The rows come from 4 hidden closed curves, with some noise, and rows from the same curve form a group. Each curve winds through 8 dimensions. The rows are also pushed far along 5 directions, which tell nothing about the answers.
In the rows, zero is written as 128.
Some rows, each with its group after it:
[122 103 135 153 123 145 118  85 126 132 150  94 109 126 127 107 107 150
 140 107] | vima
[160 153 107 115 130 139 147 156 163  93 152 169 148 114 110 143 137  94
 118 157] | Rogog
[123 105 150 147 124 126  82 145 119 168  67  76  90 132 122 122  70 211
  87 125] | vima
[145 157 128 112 116  95 149 142 162 158 179 122 103 126 114 146 117  83
 123 138] | fonus
[175 138 129 139 122 112 153  51  84 118 136 121 114 124 111  94 137  57
 103  91] | nis
[ 89 118  79 149 135 149 131 107 166 183 170 104  92 113 216 101  76 110
 193 113] | nis
[109 141 181  95 142  61 117 120  83 122  74 120 123 156 117 102 110  95
  76 131] | Rogog
[139 150 119 129 134 142 102 191 159 111 143 136 141 122 107 124 132 177
 135 162] | Rogog
[185 151 178  89 146 101 138 104  85  82 130 146 140 165  59 112 157  63
  82 142] | vima
[160 130 151 139 124  81 151  55 105 166 138  38  77 139 102  97  74 109
  87 130] | nis
[ 89 104 103 150 122 131 124  84  95 141 118 117 122 120 168 112 128 141
 158  96] | Rogog
[121 161 151  82 158  28 145 140 126  90 123 147  85 137 133  83 104  62
  79 138] | nis
[139 158 135 117 125 106 165  95 153 129 166 113 106 119 128 111  86  44
 111 148] | vima
[149 115 111 152 121 156 132  90 111 116 124 126 126 123 112 138 129 133
 140 130] | Rogog
[117 139 117 130 140  37 119 112 132 170 123  53  97 135 155  79  51  87
  91 129] | fonus
[109  99 212 114 150 130 140  75  63  41  64 160 144 154 101 108 158 104
 100 107] | fonus
[115 111  98 148 128 116 118 142 166 146 102 117  89  98 166 122  68 163
 110 120] | vima
[ 75 115 101 146 141  91 126  95 119 184 113  92  82 114 233  64  80 110
 148  71] | Rogog
[176 111 129 150 129 123 147  70  93 148 123  85 103 143 101 120 120 123
 108 109] | Rogog
[122 113 172 100 138 140 139 167 148  91 126 173 135 147 106 163 155 127
 117 129] | fonus
[121 105 134 148 141  95  90 136 110  93  45 113 136 123 122  87  79 177
  65 119] | Rogog
[125 147 122 112 129  99 130 136 123 133 126 150 103 128 140 132 133  88
 131 129] | fonus
[112 157 153 102 138 109  98 140 123 126 157 132 109 146 128  98 119  85
 140 142] | fonus
[140 149 114 115 130 170 140 100 109 113 169 157 145 139 122 128 154  66
 168 148] | nis
[124 119 157 113 130 117 140 130 117  87  96 142 138 125  99 126 127 164
  75 132] | Rogog
[119 138 116 105 143  53 131 109 107 147 132  80 112 143 147  94 100  95
 100 140] | fonus
[114 157 160  70 155  97 153 145 152 106 150 176  71 136 155 114 110  45
 118 144] | fonus
[104  88 208 142 154 114 130 127 119  67  35 131 130 139 113 100 100 170
  72 102] | nis
[114 110 102 111 133 120 124 107 114 119 155 153 101 118 174 101 143 104
 128  81] | nis
[124 107 144 106 137 153 166  94 125  99 157 152 107 130 138 142 156 110
 142 122] | fonus
[137  76 161 126 148 158 119 159 143  80  95 162 151 137 110 151 165 206
 111 107] | vima
[105  97 152  80 154 131 110 195 152  90 101 192 102 140 145 149 129 158
  96 124] | fonus
[100  61 149 115 155 132 125 120  98  99  69 170 113 144 163 123 149 170
 108  66] | vima
[160 163 135 110 147  79 148 100 108 135 153  78 105 153 105 105 115  71
 122 176] | fonus
[121  91 179 129 140 150 132  64  95  69 135 126 133 152  97 103 127 110
 117 106] | vima
[ 94 131 137  70 136 157 168 148 172  98 207 189 117 123 160 154 165  92
 161 142] | fonus
[165 174 179 125 116 111 141 149 117 116  83 137 136 120  74 134 145 126
  83 148] | nis
[140 125 173 153 132 128 121  64  80 105 122  84 134 147  90  75 119 122
 117 111] | Rogog
[ 99 140  85  99 134  79 132 110 141 159 203 112  82 123 187  92 103  81
 144 118] | nis
[ 97 113 133 110 133 143  87 135  96 110 116 152 148 141 139 116 145 145
 132 116] | Rogog
[117 138 182  42 174 122 118 223 127  35  59 252 146 153 120 143 164 105
  75 158] | vima
[169 185 120 131 123 127  95 180 143 152 125 123 119 122  94 123 115 149
 127 174] | nis
[105 137 157 109 171  92  86 178 126  92  54 151  90 141 151  81  77 134
  98 146] | Rogog
[139 109 189 130 121 128 145  96  93  52 104 138 173 145  44 134 153 138
  79 126] | vima
[ 86 114 152 116 136  90 123 127 106 134  94 109 120 139 147 115 117 146
 109 118] | nis
[163 157 126 131 110 143 175 156 166 129 157 157 143 113  93 186 180 131
 151 152] | vima
[131  91 121 143 117 154 158  70 112 120 144 128 129 122 133 150 160 123
 146  94] | fonus
[118 118 126 116 123 111  99 130 136 131 168 117 122 132 124 113 113 129
 113 114] | fonus
[190 146 143 155 127 149 103 126 105 121  96 107 129 132  70 112 120 151
 104 146] | Rogog
[ 97 117  78 115 142  94  95 164 159 170 123 118 110 122 205 111  80 116
 127 121] | vima
[163 117 121 167 121 132 134 118 155 133 128  93 119 117  99 142 104 161
 123 135] | vima
[ 63  54 133 116 142 125 121 105 113 125 116 125 112 136 192 117 125 164
 126  69] | fonus
[137 107 131 157 119 103  79 126 126 137 107  90 130 132 102 110  85 154
  89 104] | fonus
[135 172 118 138 127 125 130 152 162 140 154 132 135 116 129 107 114 105
 150 144] | nis
[138 136 134 133 121 146 157  93  96  80 135 154 160 127  93 130 171 111
 139 131] | Rogog
[102 128 132  94 143  81 125 145 132 157 137 122 100 140 167 112 116 118
 119 117] | vima
[126 120 136 143 107 166 118  85  98 138 141 118 151 125 121 120 146 126
 139 100] | vima
[131 123 112 135 116  96 147  65 115 153 175  79 105 131 124 111 100  92
 121 113] | vima
[161 209 100 132 111  74 151 130 140 147 154 106 114  98 108  98 103  91
 109 172] | Rogog
[161 110 143 138 132 133 134  95 110 128 134  94 117 140 102 107 121 146
 102 110] | Rogog
[134 174 151  88 139 146 159 185 187  86 189 201 116 118 122 138 162  93
 153 157] | nis
[135 113 108 152 134  94 123 130 145 158 105  84 118 127 137 107  73 159
  97 115] | nis
[178 128 122 137 119 115  77 194 132 133  73 105 126 121  69 148 114 236
  62 156] | nis
[162 108  84 144 116 185 140 140 159 130 147 150 157 110 124 158 144 155
 129 117] | nis

New rows. What belongs after each?
[143 169  69 140  95 144 124 141 162 201 190 133 116 101 160 149 134  77
 179 121] | fonus
[147 128 113 139 144 128 107 176 137 120  77 113 131 128 117 152 122 183
 124 176] | fonus
[141 185 144 121 115 108 121 147 129 128 131 131 131 114 105 113 131 109
 115 154] | nis
[153 113 133 128 122 126 127 135 126 115 122 120 106 131  80 148 115 176
  92 141] | vima
[131  68 147 194  98 178 115  51  77 162  64  58 128 113 128 131 120 202
 111  70] | nis
[134 152 160 125 131 117 139 120 141 108 160 112 120 133  95 113 119 113
 133 156] | nis
[107 138 103 152 113 150  87 150 141 199 122  97 103 116 165 143 106 170
 179 140] | Rogog
[163 149 153 126 139  78 129 140 152 143 129  94 100 131 101 113 106 147
 100 146] | vima
[ 89 107 191 119 135  94 128  99 101  82  84 139 142 138 124  95 115  96
  82  89] | fonus
[168 121 134 101 134 172 113 186 138  95 131 181 168 144  84 174 188 163
 119 148] | vima
[ 92 100 168 105 151 125 149  40  94  70 160 152 106 143 153  66 123  55
 131  80] | vima
[122 123 143  78 151  88 111 136  99  81 105 163 107 138 132  93 121 113
  67 121] | nis
[134 163 109 133 124 107  98 128 132 201 125 100  63 117 175  96  74  92
 137 124] | fonus
[164  75 112 150 114 193 156  57 116  97 168 140 145 122 104 143 159 131
 130  84] | vima
[178 181 155 132 112 153 168 151 169 128 159 141 122 118  72 181 152  98
 152 183] | fonus
[124  85 153 117 145 174 118 152 131  52 115 180 140 145  95 157 153 168
 128 136] | vima
[136 118 176 128 117 132 158  75  94  63 138 137 170 141  59 128 158 102
 100 121] | vima
[118 123 112 132 122 108 131  82 136 158 154  86 105 117 160  93  70  85
 110 110] | vima
[165 124 177 123 148 131 105 100  80  74 106 127 118 162  64 106 133 114
 104 143] | fonus
[117 158 108 130 107 156 123 136 141 142 167 148 141 101 151 126 153 114
 163 124] | nis
[162 147 121 125 105 174 137 124 126 108 180 163 150 119  81 155 180 133
 149 140] | vima
[174 111 130 142 128 150 162  80 133 127 168 125 129 129 115 135 163 113
 147 100] | vima
[192 161 199  86 140  88 157 158 124  93 128 133 134 167  22 157 161 118
  73 180] | vima
[154 111  82 160 122 139  94 126 135 146 132  95 113 119 123 137 109 170
 137 133] | fonus
[155  83 198 128 152 157 158  89 100  65  66 163 142 146 103 127 156 118
  89  87] | vima
[149 158 123 129 114 127 144 147 131 121 138 132 135 125  80 163 151 150
 140 175] | Rogog
[ 64  79 128 115 144 171 113 114 126 103 140 159 125 138 188 117 119 107
 161  97] | vima
[ 75  92 168 137 143 107 115 136 105 123  19 142 129 127 176 110 114 165
  98  78] | vima
[156 158 154  98 139  90 114 199 166  84 107 140 131 134  60 150 102 154
  70 206] | Rogog
[ 60 110 113 128 120 156 114 113 117 154 112 163 119 104 222 104 128 122
 159  70] | vima
[123  98 110 159 130 128 116 116 118 159  76 111 139 129 163 132 113 120
 129  91] | Rogog
[130 179 137 143 125  79 145 148 184 169 144  81  87 106 137 104  69 118
 128 157] | nis
[104  65 115 152 123 236 139  85 126 104 143 171 130 120 163 155 151 132
 183  82] | vima
[145 167 110 110 112 110 115 185 164 162 150 141 129 118 119 150 124 111
 115 147] | fonus
[187 112 135 171 109 153 124 138 129 142  87  90 121 122  63 184 140 219
 115 150] | fonus
[102 128  60 131 107 184 140 120 155 141 226 168 161 107 176 156 180  88
 220 112] | vima
[131 120 139 138 138 122  90 155 139 162 115  97  99 138 132 121 115 188
 140 130] | vima
[115 161  84 131 100 119 148 133 151 188 174 105 105  97 153 146 123 148
 160 148] | Rogog
[163 108 166 137 148  91 106 155 131 125  66  92 134 149  90 126 110 180
  72 132] | vima
[165 143 128 145 112 141 114 133 127 147 104 131 126 119 108 140 123 117
 112 123] | fonus
[156 141 125 127 134 127 152 121 134 114 127 149 146 135 118 143 139  53
 131 135] | Rogog
[193 196 157 106 126  86 138 147 124 101 100 135 100 129  45 128  88  80
  54 199] | vima
[143 144 153  98 144  58 138 125  89 101  94 123 113 143  96  89 116 128
  54 134] | Rogog
[147 152 191  92 130  96 149 104  84 102 111 130 107 143  85 120 148  95
  78 140] | nis
[135 151 168  98 133  80 150 135 116  89  93 136 124 126  87 112 112 135
  55 154] | Rogog
[ 97 143  88  99 120 129 150 147 167 148 170 163  80 102 179 143 103 100
 141 138] | vima
[130 168  97 135 111 113 102 143 126 172 150 108 141 123 131 129 132 111
 158 148] | Rogog
[178 138 148 121 135 191 114 164 120  64 115 183 163 137  63 148 174 150
 120 157] | Rogog
[155 140 152 114 126 107 102 145 141 121 158 109 116 143  74 122 108 130
  93 147] | fonus
[135 142  78  97 121 140 137 123 138 144 183 171  96 109 171 138 145  79
 150 122] | fonus
[180 179 122 128 116  87 121 148 122 138  99 102 107 117  76 142 108 128
  86 187] | nis
[117 130 105 116 130 172 111 111 113 138 162 154 104 124 172 113 142 103
 172 115] | nis
[ 93 121 121 154 123  76 108 124 140 183  88  89  86 112 181 104  65 125
 116  92] | fonus
[104  87 110 126 127 126 129  91 114 124 145 124 106 129 150 118 112 134
 122  93] | vima
[139 104 120 142 131 117 120  97 102 133  79  96 122 122 140 112 104 143
  89 113] | fonus
[177 119 129 168 119 206 136 121 145 116 131 119 167 130  72 157 131 161
 146 155] | nis
[138 150  91 118 123 168 120 183 144 137 122 182 128 110 149 168 161 136
 159 150] | nis
[ 90  98 137 120 117 178 138 122 151 125 183 149 151 125 152 148 161 127
 165  96] | fonus
